The same things were measured in two ways. Each way mixes the same 10 hidden numbers, adds some noise and spreads widely along 5 directions of its own, which tell nothing about the thing.
Some things both ways: the first way, then the second way.
[ -6 -21   2 -17  21  41 -12  40 -14 -21   4  -8 -28 -11  -1 -28 -37 -38
  33  25 -13 -38 -12  -6  24]
[ 16 -31   9  16 -17   8   6  25 -35 -41 -16   4 -36  34  -7  18  36   6
  30  11  -9  -9 -21]

[ 27  -1  -3  -4  45  41 -13  53 -33 -36 -23 -34  27 -84 -35  16 -28  -8
  76 -22  17 -34   4 -16  43]
[ 28  25 -21   6 -16  21  19  22  -4 -58  -1  12 -21 -26  11  30  15 -21
  15   4 -16  -4  -5]

[ 22 -15  31 -10  -2 -20  12  29  29  -1  64 -11  -2   2  42  18 -11 -51
  -6  13 -60 -26   0   6  -1]
[-13  -4 -12   9  18  33 -20  13 -19   1 -41   7   2  -6 -46   8  21  59
 -25  -8  13 -36 -44]

[  2  36 -34 -41  27  -6  41  42  59  44  12   6  -6 -13  41  20   2 -13
  -7 -23 -13 -45   5 -18  -7]
[-22  24  28  -1  19 -11  51 -25   3 -19  -6 -20   3  -2 -24 -21 -20  -6
  -6 -49   7  36  -7]

[ -5 -84  53   1  61 -40 -64 -33 -20 -54   4 -24  27 -10 -46 -92 -13 -36
  76  64 -38  39  -8  20 -21]
[ 39  -9 -41  42   5  17   6  60 -31 -37  20   4 -30   9  34  52  33 -37
 -13  -9 -32  -9  38]

[ -6 -20 -79 -44  40   5   2  25  38  26 -49 -19  31 -60   4  30 -22  60
  18 -53  -9 -66  18 -13  15]
[ 11 -10   2  44  -6 -29  29  22  33 -26  12 -21 -85  -9  -9  24  47 -40
  25 -16  -1 -27 -11]

[ 45  13 -18 -54 -24  43  42  41  21  33  50  38  -5 -28  19  68 -29  48
 -58 -29 -46 -37  19 -24  -7]
[  7  70 -36 -64  -8  14  46   8 -14 -31 -47  20  52 -33  20   0 -19   7
 -18   9 -15 -28   2]

[ 11  -4  12   7 -11 -14   0   7  13 -11  35   0 -16  21  23 -17   8 -26
 -23   4  -2  26   0  -2  -6]
[ 31  27  28 -16  -2 -15  36  16  -5 -53  -8  25  29 -29 -13   9 -14 -13
  27  11  -3 -10 -10]

[  1 -16  32   5  61 -47 -47 -21  22 -30 -44 -15  25 -61 -36 -79  32 -39
 108  13  23  46   0 -26 -30]
[  3   6  -3  25   9   9  55   5  21 -28  17  -4 -38 -16  15  -2   2 -47
  16 -29  -4   9   8]

[ 74   5  74  25  14  33 -84  32 -43 -37  29  41  15   9 -44 -21  69 -12
   2   1   7  94   0 -33 -14]
[ 23  -4 -18  28 -12  -1 -39  -2  25  27  17   8 -27  38  35   5  21 -18
 -21 -27   4  27  28]

[ 17  82 -11 -28  49  48 -24  27  20  41 -41  34 -28 -37  15  -1  40  -9
  36  16  40  -3  -3 -56 -42]
[ 16  39 -36 -26 -63  20 -21  -2 -21  -1  -7   7  16 -13   6  32  11  18
  -8 -29   9  22  23]

[ 26  -6 -23   1  12  -7 -11  37   9  15  56  13  28 -24  53  58 -26 -27
 -40 -41 -15 -35  24  -4  33]
[ -5 -40   7  44  45 -16 -18  -4  36  -1  14 -40 -74  18 -22   3  28  13
 -14  -3  16 -37 -37]

[ 45  10   7 -23   8   1 -25  10  -5  13  27  12  39  16 -11  34  36  42
 -49 -28 -23  44  19  -2  -7]
[  0  45   4  11  23   0   3  24  -1 -20 -17  -1  -8  13 -27  43   9  29
 -25   0  35 -33  -7]

[ 31 -50  15 -16  -3 -34  -3   2  20  -2  15   5  36 -17 -18   6  20  33
 -18 -24 -39  19  14 -11 -27]
[-19   0  -8  36  36   7  45  10  16  -6 -10   8 -14   1 -12 -11   6  -2
 -11  -6  15 -27 -22]

[-17 -44 -19 -30  35  -3 -16 -14   8  -5 -19  -8  -5  -7  -8 -38 -22  31
   8  20 -29 -12  -9  -5 -19]
[ 29  29   3  22  18 -29  63  87 -23 -79  -2   2   9 -13  -7  53  35 -32
   5  15 -28 -32   8]

[  9 -67 -11 -13   2 -19  -3 -17  -5   0 -25 -32  28 -61 -51 -32 -52  37
  43  -9  -2 -16  15  -3 -32]
[ -3  -1 -41  13 -23  29  42  -5 -41 -50 -21  41   7  25   3 -25 -13  15
  -7  31  22 -48 -24]

[ 13  24 -18 -23  -2 -11 -11 -26  17  40 -44 -16  11  -7  22  46  47  53
 -28   4   6   9   7 -17 -57]
[ 34  26  17 -39  53   7   2   7  14 -13 -19  -2 -13 -17  17  35 -20 -16
   0   6 -25 -18   6]

[-16  20 -12 -16  31  -4   8  13  22   5   0  17 -19   9  55  18  25 -15
 -33  13 -11 -10 -17 -25 -10]
[  0   5  29  -1  43 -35  61   4   9 -11   9 -41  21 -35 -20  21 -17 -20
  19  -6 -23  27   0]

[-36 -17 -50 -35  -9 -64  61 -28  88  61  -1 -14 -14 -36  60 -10 -42 -21
   4   7  -9 -60  15  -2 -59]
[ -1 -40  19 -17  22  24  21 -54   6  -2  21 -13 -11  12  31 -62 -42 -25
   9 -31  -5  14   0]

[ 26 -34 -17 -35  14  22  20  17 -10 -45 -16 -56  33   4 -46  40  23  92
  -4  -5 -50   7   3  30  23]
[  2 -21  41  24   0  22 -36  17 -11   2  -1 -10 -20  26 -43  37  22  41
  19 -20  36  14 -16]

[ 35   2  42  32  50  48 -93  17 -64 -55 -18  14  -3  23 -42 -49  59   3
  15  32  29  79 -24 -25  -6]
[ 54   9 -13  32 -47   9 -43  61 -62 -39  22  46  44  31  -5  58  22  18
  -9  -2  21   9  43]

[  3 -18   2 -60  11  28  35  29  17   2  35  18 -24  28  -5 -12 -11   8
 -25  33 -61 -14  -4   7  -9]
[ 11  -7   4  -8 -15  25   5   2 -34   2  10  -8   6  46  36   4  -5 -17
   6 -38 -14  54  42]

[ 40   8  84  20   3  -6 -62 -20 -44 -39  63  16   1  24  -4 -28  16 -53
  -9  41  -8  95  -1  -4 -14]
[ 20   9  -9  -6  17   8 -41   8   3  10  -1 -15  -4  28   6  43   2  38
 -21  33  20 -17   1]

[-15 -39 -32  -4  27  -6  -9   5   7 -27 -40 -39   8  -4   2  -1  16  31
   7  -2  -6 -11 -10   3   7]
[ 14 -22  36   7  20 -42  63  -9  -4 -34   7 -12 -11 -29 -19   2 -14 -37
  45   2 -23  12 -13]

[ 25  19 -10  -2  12  13 -44  14 -12  38   2   5  12 -28  14   8 -27  -5
  -7 -24  21 -12  12 -25 -17]
[ 11  -9 -36  41 -17 -16 -59 -11  13  15   9  -8 -54  55   0  17  33  26
 -37  13  37 -28  -6]

[ 18 -36  17 -14 -12 -22   4  -2 -24 -10  -7 -36  47  -3 -21  40  21  30
 -29 -19 -18  18   6   5  -3]
[  6  -5   8  48  53  11  21  22  36  -8  -3 -10 -53 -15 -22  56  19   0
  24  35  12 -28 -33]

Other things, the second way, with their names:
(227): [ 34   9  -7 -42  14  75 -37  23 -20 -18 -11  28  11  30  45   7 -12  14
 -18  -8   0 -21  21]
(213): [ 27  14 -15  11 -44 -17 -28 -21   3   8   6  25   0 -17 -13  15   7   2
  -1 -20  16  16  14]
(108): [  6  38 -32  -9 -11  38  64   7 -30 -58  -8  13  28 -31   6  34 -29   5
  22  48  10 -17  -9]
(36): [ 26   5  12   9  42  25 -31   5   5   9  13  -6 -58  60  39  39  -5 -24
 -15 -28   1  20  43]
(65): [ 36  21  29 -46 -11   7 -12  15 -21 -12 -22  26  20  26  16  17  -8  -2
  16 -11   0   4  22]
(132): [ 53   8  22  -8 -18  11  14  59 -21 -71  12  34  27  -9  12  16   8 -19
  26   1  -3 -14  12]
(378): [  2  -3 -37 -26  -8  38  -2 -59 -18   8  -7  12   7  -8  13 -12 -46  24
  -4  29  21 -12 -10]
(149): [ -1 -12 -20  53 -24 -16   6  42  -3 -18  -3  -2  -3   3 -26  12  54  11
  -7  -5   6  -6 -19]
(366): [  1  -5  11   8  24  -5 -11 -11  10  -8  -2 -27 -71  66  13  -8  15  -6
 -16 -23   8   0  -2]
(61): [-16 -13 -40   9 -41   5   5 -50  21  10  -9  -9 -39 -37 -21 -25  16  17
   5 -14  14 -21 -40]
(79): [  6  -2 -29 -34 -27  22  53 -46 -16 -28  11 -13 -16 -14  43 -28 -29 -37
  19 -18 -17   5  16]
(176): [ 11  -7   5 -11 -29  15 -31 -37   1  10   0 -14 -42 -11 -19  26   6  18
  27 -19  10  22 -10]
(312): [ 20  12  -1 -10 -23   2  35 -13 -19 -19  10  19  35 -41  -6   6 -30  -8
  19 -17  10   9  17]
(29): [ 18 -25  -4  15 -14  56 -19  12 -12  -9  17  29   9  20  28 -11   0  -2
   4 -28   7  27  12]
(31): [  8 -16  26  23  33 -22 -22  31 -19  -5 -18   1   3  26 -49  16  23  38
 -18   0  17 -36 -24]
(11): [ 20   4  11 -33 -39  -1 -26 -24 -36   5  12 -16  17  41  24   5 -11  -4
   0 -46  -6  78  45]
(326): [-18  -5   7  -1  58 -28  41 -27  15  11 -18 -22   1   8 -12 -19 -23   4
 -18  16   0 -20 -22]
(72): [ 19  49   3   1  24 -18  24  13 -15 -48 -23   5 -22  33  -7  36  -5  -2
 -12  23   2 -15  -1]
(103): [ -5   8  24  32  21  -7  52  20  13 -26 -17  -3 -44  -4 -21  23  24 -30
  28 -27  -8   2 -12]
(189): [ 10   7  -1   9   3  58  14  32 -60 -47   7  13  38  22  -7  33 -15  29
  -5  -7  18   9  10]
(16): [ -4  11 -12  -1 -12 -12  46 -43  10   1   8 -18  -2 -55 -18  17 -24  -8
  26   5   7  16  -9]
(122): [ -8 -44 -44  15 -32  12 -31 -25 -13  26 -10 -26 -40  16   3   3  35  26
  -4  -5 -13  12 -19]
(113): [-19 -23  26  21  21  32   3  13 -28 -14  -6 -23   1   1 -52  14  13  36
   4 -38   6  31 -28]
(256): [ 31  38 -47 -27 -49   3 -12 -15 -16 -32 -23  37  25 -27   4  -1  -6  16
 -17  10   0 -25  -6]
(323): [-10  11   4   4  21   2  67  -6 -11 -34  -1 -23 -14  36  13  10 -21 -10
  17  31  14  -1  -3]
(183): [ 10  -8 -17  -2 -42 -41 -35 -64  41  42  14 -13 -23 -27  -2 -35   3 -12
  -9 -51   1  37   5]
(311): [ 22 -43  18  -2   4  22  25   2 -63 -57   5  36  42  17  -5 -40 -31   3
  10   2  -2 -17  -8]
(301): [ 41  22 -18 -47 -33  31 -18   1 -11 -18  11   3   9 -45  18  32 -14   5
  13  -9   5 -21  24]
(106): [ 32  20 -16  39 -31 -49  22  33  -2 -26  34  -6   0   0  10  39  23 -38
   2  -6 -10  32  38]

Some of these things the first way, each followed by its name:
[ -12   20   23    1   39  -45    0  -11   35  -25   58  -11   -7  -37
   50  -38  -41 -109   62   31   -9    6    8    7   21] -> (301)
[ 37  10  -2   2   9   3 -27   8  10   9 -16  -6  14  16 -11   8  61  39
 -16 -11   9  38   6 -10 -34] -> (213)
[ 16 -11 -51 -21  12  -2   1 -19  22  19 -64  -4  25  -3 -19  31  76 111
 -33 -14  11  28   9 -13 -56] -> (312)
[-25  -9 -79 -65  18  -3  59   4  54  56 -15   2   0 -64  27  16 -64  16
  11 -11  -9 -86  24  -7 -21] -> (79)
[ 26 -20  42   0  33  19 -29  28 -17 -95   7 -60  11 -34 -42 -24 -17   5
  79   2 -42  22 -11  10  65] -> (65)
[ 38   5  23  -8  33  17 -58  18 -12 -11  25   9  16 -21 -21 -26  -5 -24
  36  -2  -4  26  17  -7  10] -> (366)
[ 14  13   8 -14  29  48 -31  24  -4  20 -20  25 -34 -29  18  -8   7 -29
  31  43  10 -29  -9 -37 -41] -> (122)
[ 23   3  -1   2  -5  -8 -12 -11  21  26   5  -8  -6 -23   9 -18 -16  -7
  16  10  13  -4  14 -10 -49] -> (256)
[-23 -36 -64  -2  19   9  26  36  20   0 -19 -27 -14 -54  44  22 -59   0
  10 -23   1 -97  -6 -16  22] -> (311)
[ 17 -40  -1 -39  22   0   4  29  13 -25 -18 -32  33  -9 -43   3  23  46
  20 -18 -47  -1   2   6  15] -> (103)
[-13 -21 -39 -20   3   5  33  10  30  -4   3 -14 -21 -24  16 -12 -46  12
   6  -2 -10 -37   1  -1   4] -> (132)
[ -8  48   9 -22  54 -11 -26  22   2  21 -43 -37  20 -53  13   2  -2 -44
  64 -12  19 -27  -6 -29  10] -> (36)
[ -2   2  17  -4  23 -37  -9 -17  10  -4  -6  -5  12  -2  10 -18  38 -27
  10  20  10  42   0  -9 -29] -> (16)
[ 10  -1  24  -3  62  20 -32  10 -37 -43 -38 -18  15 -45 -41 -22  21  -5
  66  28  15  24 -13 -20  -5] -> (189)
